The rows of a group lie close to one hidden flat surface of 9 dimensions, which may be shifted away from zero. Surfaces can cross.
Known rows, each followed by its group:
-1.010 1.107 -1.806 -0.618 -1.672 -2.142 1.496 -1.833 -1.227 2.360
 -1.440 -2.236 -4.218 => Nep
8.488 2.476 0.792 -2.964 -2.308 1.126 -2.179 -1.323 1.287 -1.426 1.825
 -2.733 -0.138 => zasa
1.073 -1.610 -1.572 -2.551 0.951 -1.547 2.017 2.997 -1.494 -0.033 -2.846
 0.214 -0.484 => Nep
-0.139 -0.227 -1.623 -2.159 -0.161 1.260 -0.132 1.220 0.461 1.156 -2.402
 2.171 -1.093 => zivug
-4.633 -0.328 -0.543 4.247 -2.444 0.344 -0.269 0.304 2.536 2.659 0.015
 -0.921 2.519 => Nep
0.416 -0.545 0.639 -1.409 0.307 -1.551 1.720 -1.358 -1.109 -1.918 4.613
 3.190 4.822 => zasa
1.092 -4.514 -2.811 2.934 -0.723 -1.685 0.267 1.182 -3.763 0.193 2.361
 -1.396 3.029 => Nep
-2.756 -0.162 -1.577 -0.014 1.841 -0.796 0.246 -2.165 -3.511 1.963 0.709
 -1.045 1.791 => zasa
1.603 0.255 -0.068 1.455 -0.498 2.862 -1.052 2.562 3.243 -0.733 -2.065
 0.369 2.845 => neruz
1.621 0.944 3.457 0.034 0.324 -2.691 0.141 -0.140 2.121 -0.628 -1.717
 1.126 2.651 => neruz
-1.144 -1.628 -0.968 1.974 1.502 2.003 -1.827 0.882 -0.499 -0.256 0.750
 -0.368 1.454 => Pozi
-1.200 -1.922 0.216 0.411 1.531 0.708 -1.361 2.645 0.695 -0.094 -0.488
 0.170 0.675 => Pozi
-1.358 2.340 -0.654 -1.685 -2.032 0.391 -0.070 1.262 5.224 0.840 -2.454
 -0.444 -5.918 => Nep
-0.044 0.487 -1.340 1.859 0.522 -1.913 1.179 0.530 2.160 0.173 -2.337
 -2.575 1.883 => kapu
-2.218 1.864 2.799 -1.666 3.067 -0.684 0.345 -0.468 -2.110 0.124 -0.909
 -1.313 -0.103 => neruz
-0.379 -2.285 -2.878 0.935 -0.857 -2.409 -1.447 -2.811 -1.075 2.080
 1.357 0.816 -0.095 => Pozi
1.546 1.142 0.249 -0.604 -2.584 0.007 0.845 -2.698 -0.422 0.448 0.049
 1.856 -2.130 => kapu
2.553 -0.392 0.652 -2.180 0.815 -1.090 -2.211 0.254 -1.405 1.319 -0.034
 -0.991 3.340 => kapu
3.890 -0.551 -2.124 -2.265 -0.246 0.874 -2.081 0.169 1.160 -0.547 -0.349
 0.470 -3.196 => neruz
1.259 -0.118 -0.204 -1.049 0.845 -1.165 2.088 1.716 1.032 -0.803 -2.134
 1.554 2.647 => zivug
-1.943 0.622 -0.196 -1.933 -0.601 -0.247 -0.007 -0.833 0.827 0.427 0.614
 1.546 -5.737 => Nep
4.037 -1.835 -0.417 -0.182 -2.259 -0.600 -1.455 2.057 -1.297 1.862
 -2.284 -1.655 0.056 => zasa
0.299 -2.503 -1.394 0.399 -1.107 -0.787 0.312 -1.525 -3.720 -0.372 3.060
 1.416 -1.936 => Pozi
-3.890 1.255 -1.369 -4.902 -0.081 0.029 2.181 -0.619 -2.219 1.400 2.002
 1.707 -2.162 => zasa
0.826 -0.171 -0.156 -0.671 1.113 3.199 -3.819 1.338 0.028 1.181 1.405
 -2.272 4.501 => zivug
-1.442 -2.053 -0.070 -2.591 -0.583 -5.170 0.848 -0.493 0.831 0.982 0.213
 3.518 -2.529 => neruz
-2.332 0.405 0.262 -2.442 0.767 1.131 0.465 0.383 -2.743 0.449 1.883
 -0.938 -1.448 => Pozi
1.319 0.305 1.982 -3.198 0.115 2.929 -3.541 0.706 -1.997 2.370 0.923
 1.081 5.176 => kapu
-1.932 1.787 2.143 -0.324 -1.085 -4.387 0.991 -2.240 0.956 -0.027 3.721
 -3.973 -1.743 => zivug
2.571 -0.003 -1.037 0.648 -0.312 3.327 -0.877 0.122 -0.537 -1.203 0.879
 -0.699 -0.769 => zasa
1.348 0.612 -2.852 -0.216 0.312 2.866 -4.792 0.378 4.658 2.411 -1.859
 -1.835 2.440 => zasa
1.885 3.292 2.227 -4.536 3.244 1.425 -2.498 -1.107 0.737 -1.836 4.220
 -3.964 2.751 => Nep
-2.737 0.786 2.433 -0.986 1.341 0.720 1.008 1.444 2.537 -2.081 0.798
 2.644 0.074 => Nep
1.026 -1.143 -0.762 0.318 1.022 3.366 -0.994 2.711 -3.649 1.126 -3.326
 -1.005 0.292 => kapu
-0.712 3.568 -1.321 -2.907 -1.682 3.444 -1.230 -0.648 1.544 2.389 -0.249
 -2.389 -2.236 => Pozi
0.344 -1.978 -0.011 0.815 0.096 -0.937 -0.053 0.847 1.142 -2.609 1.668
 1.685 -3.060 => kapu
0.256 0.233 -2.161 -0.029 1.078 -2.917 0.922 -2.425 -1.265 -0.926 1.260
 -3.758 -5.304 => kapu
-2.365 -0.630 2.153 -1.250 -0.299 -1.864 -2.677 1.899 2.686 2.430 -2.169
 0.169 -3.618 => neruz
0.174 1.039 -0.924 -0.945 0.204 0.886 0.496 -1.578 0.036 -0.639 1.393
 0.523 0.226 => zasa
0.730 -1.958 -0.250 -4.728 1.512 2.912 -5.160 2.097 0.048 1.800 -0.776
 3.280 -0.607 => Nep
-1.846 3.205 0.880 -1.274 1.773 -1.693 2.974 0.270 -1.265 -0.751 1.092
 -7.189 -0.668 => zivug
0.716 3.169 1.107 1.469 1.706 1.664 -0.227 0.183 0.855 0.716 -4.640
 -4.378 0.726 => zasa
1.113 0.576 1.496 0.716 0.277 -3.031 5.252 -1.933 -1.839 -2.332 -0.926
 3.025 1.428 => zivug
3.475 0.938 0.547 1.412 -3.529 -1.009 0.091 -1.456 2.213 1.097 -3.141
 1.037 -0.472 => zivug
-2.511 2.959 1.032 -1.524 -0.402 2.885 -2.934 -1.026 1.359 2.363 0.665
 -2.570 -1.429 => zivug
-2.020 3.410 4.332 -0.958 2.845 0.602 0.464 0.848 0.129 -0.244 -3.873
 -1.336 -1.783 => neruz
-1.637 0.654 -0.833 -0.327 -0.916 -0.977 2.436 -1.604 -3.643 2.632
 -2.502 0.390 -0.858 => kapu
-2.693 -4.042 -1.602 1.962 0.369 0.413 -1.872 2.063 -0.052 0.521 1.229
 1.334 -0.664 => zasa
-0.674 0.384 -0.168 -1.110 1.006 1.144 0.509 -0.207 -1.037 -1.435 0.286
 0.519 -3.377 => neruz
-3.358 -0.139 0.126 1.287 0.906 2.560 0.988 2.509 -0.212 -0.490 -0.450
 0.342 -0.457 => Nep
0.481 0.343 0.293 0.339 3.156 0.506 -2.272 0.891 0.385 0.614 -2.028
 -2.550 3.918 => Pozi
-0.952 -1.456 -2.767 0.494 -1.410 2.377 -2.466 -0.906 -0.991 1.063 4.457
 -0.151 0.167 => Pozi
0.203 4.191 0.353 -5.179 3.720 3.519 0.318 1.969 2.486 -3.128 0.548
 -2.416 -1.536 => zivug
0.467 -0.645 -0.126 -1.535 -0.348 -2.397 -0.598 0.853 1.906 -0.120 1.500
 -0.320 0.729 => Nep
-0.662 2.255 0.448 -1.172 0.086 1.226 -0.644 -0.979 2.200 -0.693 2.070
 -1.662 -1.061 => kapu
-1.891 -2.491 -1.535 3.703 2.191 -2.112 -3.094 -1.919 -1.000 1.292 0.638
 -2.482 -0.924 => zasa
-1.388 0.038 -0.782 3.106 0.857 0.110 1.784 0.457 -0.734 1.039 -4.615
 0.039 1.499 => zasa
0.069 0.408 -1.312 1.147 -1.928 0.848 -2.021 -3.741 -0.302 0.278 6.063
 -1.753 1.169 => kapu
-5.051 2.459 2.186 0.499 1.266 0.951 1.404 0.719 -0.744 2.298 -1.944
 -1.657 4.448 => zivug
2.252 -2.617 -2.501 1.963 -0.349 1.355 -1.900 2.545 -1.104 2.113 -5.770
 -0.718 -1.680 => Pozi
-0.677 1.169 -2.360 2.956 -2.528 2.101 0.855 -2.617 -0.733 0.922 0.121
 -1.301 -2.867 => kapu
-0.249 -0.089 2.381 0.860 1.684 -0.351 4.594 0.191 0.079 -4.588 0.171
 5.984 3.570 => zivug
0.536 0.821 -0.700 -0.126 0.333 1.238 -1.312 -2.282 0.115 -0.590 2.716
 -1.110 -0.585 => Pozi
2.077 4.088 0.816 -0.481 0.182 3.735 1.589 0.345 1.912 -2.150 -3.411
 -1.244 -4.029 => Nep
1.572 -1.836 -0.899 -0.547 1.712 0.556 -2.774 1.811 0.168 -1.462 1.358
 -2.146 -2.220 => kapu
1.287 -1.572 -1.996 1.507 0.798 0.898 -2.058 0.036 -0.483 0.186 -1.814
 -0.931 -3.820 => Pozi
0.103 0.733 1.278 3.374 -2.018 2.250 -1.158 -2.197 -0.895 1.245 -0.216
 0.730 1.220 => zivug
2.865 -4.951 0.135 -0.086 1.042 -2.818 -1.261 0.904 -1.700 -1.211 0.517
 3.925 0.987 => neruz
-3.211 0.384 0.860 0.898 -0.483 2.651 -1.733 2.680 2.315 1.138 -2.465
 -0.953 -4.846 => neruz
0.007 0.425 -3.332 1.263 -1.187 0.267 -2.241 -0.879 3.874 3.418 -4.511
 -0.338 -0.319 => Pozi
4.315 2.268 0.254 -0.410 -1.334 -1.123 2.117 -2.389 1.672 -2.079 -1.794
 0.875 -3.140 => neruz
-1.147 1.230 1.553 1.689 0.016 -0.832 2.835 -2.188 -2.162 -1.572 0.177
 0.467 -3.874 => neruz

New rows, each followed by its group:
-0.883 1.452 -0.942 0.497 -0.604 4.691 0.648 0.532 -1.745 0.744 0.568
 -0.973 1.868 => Pozi
-2.267 3.737 3.624 -0.621 0.635 1.764 -1.264 -2.925 0.520 1.066 1.633
 -0.085 3.022 => zivug
2.619 0.688 -2.258 -2.911 -0.259 0.132 -0.220 0.248 1.728 0.040 -1.503
 0.935 -0.214 => neruz
4.089 -1.938 -2.059 0.777 -2.914 -0.436 0.568 -1.923 -4.023 -0.997 1.157
 -0.410 -7.709 => zasa
3.857 1.539 0.088 0.032 -0.857 3.621 0.034 0.964 -1.466 -1.412 -0.772
 -2.302 -1.704 => zasa
1.541 -0.759 -1.127 -1.337 2.895 -0.094 3.007 4.740 0.672 -4.694 -0.054
 -1.295 0.659 => zivug
-0.041 -1.216 0.595 2.999 0.134 -1.672 -1.779 1.404 3.609 -0.073 -2.666
 -1.060 -2.381 => zasa
2.577 -0.084 0.019 0.390 -0.517 -4.045 -0.093 -3.637 -1.144 0.081 0.490
 -1.422 -2.284 => zasa
-1.255 -0.794 -3.527 2.206 -3.190 -1.092 -1.220 -0.849 3.680 2.635 0.532
 -0.975 -0.366 => kapu
0.269 -0.979 -0.077 1.390 -1.429 0.470 -0.398 2.028 2.292 0.110 -0.877
 0.741 0.573 => zivug
-1.388 -0.254 -2.212 0.159 0.751 0.855 -0.925 0.180 -2.435 0.684 2.861
 -5.235 -0.957 => Nep
-3.672 -0.750 0.537 1.896 1.737 2.806 0.521 3.319 0.098 -1.427 -0.679
 -0.298 -1.817 => zasa
-4.684 -1.242 -1.669 -0.750 2.583 0.156 -1.348 -0.050 -2.366 1.260 0.443
 -1.268 -4.364 => Pozi
-3.766 -3.067 -3.869 2.362 -3.473 -0.872 -0.784 0.201 -0.828 4.464 1.399
 -0.366 3.428 => neruz
2.884 0.118 -0.059 0.946 -1.029 4.046 1.851 1.102 0.056 -3.935 1.632
 3.142 2.639 => zasa
-1.860 1.830 1.026 2.009 2.189 2.963 -0.004 0.164 2.344 -1.998 0.577
 0.030 3.108 => Pozi
-0.224 -0.947 1.278 -0.214 0.148 2.633 -0.118 2.253 -0.539 -3.166 3.598
 -0.021 -3.518 => zasa
3.649 -2.560 0.129 2.685 -1.074 -2.173 -0.832 0.808 -2.981 1.419 -2.537
 -2.363 1.258 => zasa
-4.976 -1.232 -2.460 -0.044 -2.193 -2.603 2.278 1.218 1.387 3.647 -1.944
 2.366 0.621 => neruz
1.423 1.166 0.706 2.581 3.228 1.068 -0.466 -0.946 2.176 -3.865 -1.655
 -0.745 -4.463 => Pozi
0.976 -1.596 -2.445 1.312 -1.655 2.146 0.660 1.586 -1.399 1.214 -3.135
 0.929 -0.532 => zasa
2.051 -2.605 -0.086 1.604 0.232 1.130 -3.677 2.535 -0.610 -0.247 1.413
 -2.581 0.948 => zasa
-0.037 1.040 -0.893 2.418 0.034 0.620 1.087 -2.853 -1.393 -1.885 3.056
 -2.278 -1.471 => kapu
-2.438 2.903 0.582 -3.506 0.151 3.483 -0.470 -0.735 -1.998 0.976 4.935
 -2.518 3.754 => Pozi
-2.477 0.444 0.497 -0.439 -0.503 2.239 2.879 1.131 -3.260 -0.076 0.386
 1.034 0.618 => Pozi
1.973 -1.570 3.128 -0.772 2.915 -0.535 -1.737 3.076 0.033 -1.200 -3.295
 2.158 2.025 => neruz
0.542 0.613 -0.589 0.558 0.514 0.976 2.114 -0.583 -2.409 -0.943 -1.968
 0.437 -3.090 => neruz
-2.571 -1.605 -1.494 -1.167 -1.604 -1.763 2.195 0.696 0.956 0.426 0.047
 4.667 -1.576 => zasa
-0.695 -0.788 0.320 0.479 0.056 0.807 1.093 1.816 -2.489 0.081 -0.682
 -0.416 -0.243 => zasa
-1.260 1.327 -2.771 1.212 -2.595 -0.330 2.846 -1.765 0.529 1.337 0.122
 -0.055 -0.025 => neruz
-0.369 1.229 0.623 -0.285 -1.313 2.058 2.304 -0.102 0.215 -2.025 1.488
 1.576 -2.449 => Pozi
0.603 -5.152 -0.354 1.443 -1.700 0.350 -0.643 3.358 -1.975 -1.654 3.141
 2.223 -1.577 => zasa
3.855 -2.461 -0.985 1.631 -2.799 0.316 0.739 1.859 -2.130 -0.212 -1.573
 1.321 -0.843 => zasa
0.926 0.661 -0.827 2.356 -4.402 -2.384 1.206 -0.121 7.168 1.085 -2.719
 2.825 1.344 => kapu
4.788 -0.169 -0.452 1.438 -1.725 -0.364 0.910 -0.915 -1.742 -0.966
 -1.206 -0.320 -0.939 => zasa
5.230 -1.377 0.059 0.482 -0.904 0.540 -0.519 0.834 -2.320 -1.163 -0.873
 -0.545 -0.463 => Pozi
-4.155 1.531 0.408 -2.359 1.008 1.631 0.977 -0.713 -1.272 1.174 -0.824
 1.869 -2.432 => zivug
-3.085 -0.040 -6.274 -0.531 0.770 6.284 -3.055 0.395 1.412 3.145 -0.873
 1.325 3.608 => zasa
-0.583 2.621 2.972 -3.192 1.251 1.391 2.080 1.043 -0.491 -2.897 1.738
 -0.526 -4.477 => Pozi
0.232 -4.545 2.245 0.451 -0.321 -3.269 -2.737 3.304 -1.305 -0.291 2.924
 -1.898 -1.882 => zasa
-2.134 1.234 1.174 1.808 2.437 -1.552 2.439 -2.400 -1.985 -1.076 -0.446
 -1.183 -0.108 => zasa
-1.972 0.409 -0.818 -0.381 -0.355 0.485 0.982 0.921 2.907 -1.174 1.204
 1.612 -0.757 => neruz
0.616 2.373 -1.889 -0.636 0.753 3.559 0.058 -1.882 -1.143 -0.152 0.358
 -1.422 -0.487 => zasa
0.468 2.004 -0.441 1.051 -3.225 3.807 -0.074 -2.517 -2.010 3.077 -0.554
 1.147 2.202 => kapu
-1.336 -0.590 0.563 -1.656 -0.092 -0.476 -1.029 2.455 1.455 1.274 -0.127
 -0.155 0.676 => zasa
-5.136 3.385 -0.697 1.297 -0.003 2.274 1.809 -2.074 4.186 -0.280 0.798
 1.725 1.202 => Pozi
1.760 1.403 -0.385 1.139 -0.250 1.468 -0.004 -1.695 0.639 -0.797 0.301
 -0.623 -0.034 => Pozi
-0.919 1.904 -2.881 -1.726 0.862 3.455 0.518 -1.636 -0.254 0.545 1.086
 1.308 3.074 => zasa
0.269 -1.380 -1.195 -2.085 0.353 1.530 -2.525 0.025 -1.339 2.282 -0.679
 2.923 3.276 => zivug
-2.209 -0.382 0.480 1.766 2.993 -0.680 -2.229 -1.013 2.347 -1.074 2.166
 -0.964 1.994 => zasa
1.816 -1.133 2.690 -2.050 -0.852 -3.176 0.662 0.199 2.048 -1.680 0.688
 4.957 1.106 => kapu
0.654 0.044 -1.444 -1.477 2.323 1.842 1.475 2.263 -2.016 -2.908 0.756
 -2.416 -1.485 => zivug
1.259 -0.259 -2.850 4.025 -0.608 -0.924 0.648 -2.315 -1.523 2.201 -5.849
 -1.559 -3.502 => zasa
-3.064 -0.674 2.010 -1.622 2.164 -1.187 -0.904 -0.697 -2.662 0.314 1.149
 -0.346 -3.959 => neruz
-1.306 0.628 3.435 1.208 0.666 -0.970 0.331 -0.185 0.965 -1.056 -0.028
 0.311 -1.781 => neruz
-0.025 1.997 3.669 0.100 -1.528 -2.732 -2.080 -0.877 3.225 2.040 -1.988
 -1.912 -2.296 => neruz
0.423 0.251 1.483 0.484 -0.321 -2.347 2.313 0.168 3.297 -3.966 2.917
 0.379 0.048 => Nep
0.511 -0.418 0.640 0.535 0.076 -2.949 -2.200 0.194 5.377 -0.115 -0.657
 -0.027 -0.030 => zasa
-1.803 4.103 1.761 0.268 0.120 0.149 1.346 -3.757 -1.847 1.398 -0.079
 -1.871 1.379 => Nep
5.126 -1.319 -0.612 0.391 -1.879 -2.225 -2.009 -0.137 2.610 -2.084 3.225
 -2.283 -0.900 => zivug
3.200 0.981 1.604 -0.006 -2.391 1.991 1.122 1.178 3.413 -4.102 1.348
 2.512 -1.867 => Pozi
-4.802 -3.774 -0.226 1.769 1.028 1.090 -2.431 5.237 -0.486 1.447 -0.669
 -1.148 -1.271 => zasa
-0.710 1.115 -0.502 -4.475 2.078 -0.888 1.402 -0.264 1.474 -2.176 2.235
 2.139 0.529 => neruz
-1.708 2.660 0.171 1.374 -1.758 -2.019 3.612 -3.279 1.204 0.242 -0.462
 0.149 0.961 => kapu
-0.374 0.923 0.059 -1.316 -0.470 -2.168 -0.055 -0.805 3.349 -0.177
 -0.383 0.372 -4.055 => zasa
2.383 -0.743 1.890 -1.333 1.826 -4.996 -1.132 0.447 2.092 0.438 -2.237
 0.189 5.014 => Pozi
-1.187 0.612 0.063 0.038 -0.527 0.741 -0.777 -0.458 0.463 0.744 0.655
 -1.493 -2.957 => neruz
-1.052 2.170 -0.472 -1.963 1.295 1.417 -2.296 -0.455 3.573 -0.210 0.991
 -1.333 -0.655 => zasa
3.957 1.256 1.890 0.234 -0.350 -1.381 3.323 -0.249 1.842 -3.736 -1.991
 3.262 -0.116 => Nep
-0.613 1.589 -0.093 -2.031 1.169 4.310 -0.275 1.313 -1.740 -0.910 2.190
 -2.003 0.164 => zasa
0.638 0.661 1.546 -2.619 2.147 -0.896 0.638 0.817 -0.224 -0.332 -0.527
 0.713 3.661 => Nep
-5.439 1.321 -0.684 3.841 -1.779 -2.375 4.182 -1.388 -0.113 1.017 1.773
 -4.362 0.411 => Nep
2.643 -1.765 -0.570 2.065 -0.040 1.432 -1.287 -1.089 -3.094 -2.039 2.689
 -2.381 -5.377 => zasa
2.988 -1.764 2.869 -0.869 2.101 -3.231 -0.633 -0.816 -4.236 0.404 -3.109
 1.203 -0.484 => neruz
0.738 0.614 1.612 0.044 -0.193 -1.922 -1.284 -1.084 -0.016 1.652 -0.337
 -1.424 2.629 => neruz
2.826 1.605 2.043 -1.908 -0.027 -0.838 0.741 2.016 1.278 0.809 -3.523
 -0.265 3.265 => Pozi
3.363 1.107 -1.749 0.601 0.272 -0.954 0.387 -5.503 -0.749 -1.314 2.147
 0.738 2.563 => zasa
-0.488 0.502 0.154 -4.132 2.455 3.409 -3.158 0.250 -1.864 0.771 0.816
 -0.367 -1.740 => Nep
-0.786 -0.033 1.947 -1.476 -0.132 -2.573 0.851 -1.496 0.465 0.211 0.040
 3.761 0.737 => Nep
-3.298 -2.184 -2.168 1.168 0.125 0.319 -1.878 1.864 0.331 3.922 -1.955
 0.327 4.709 => Pozi
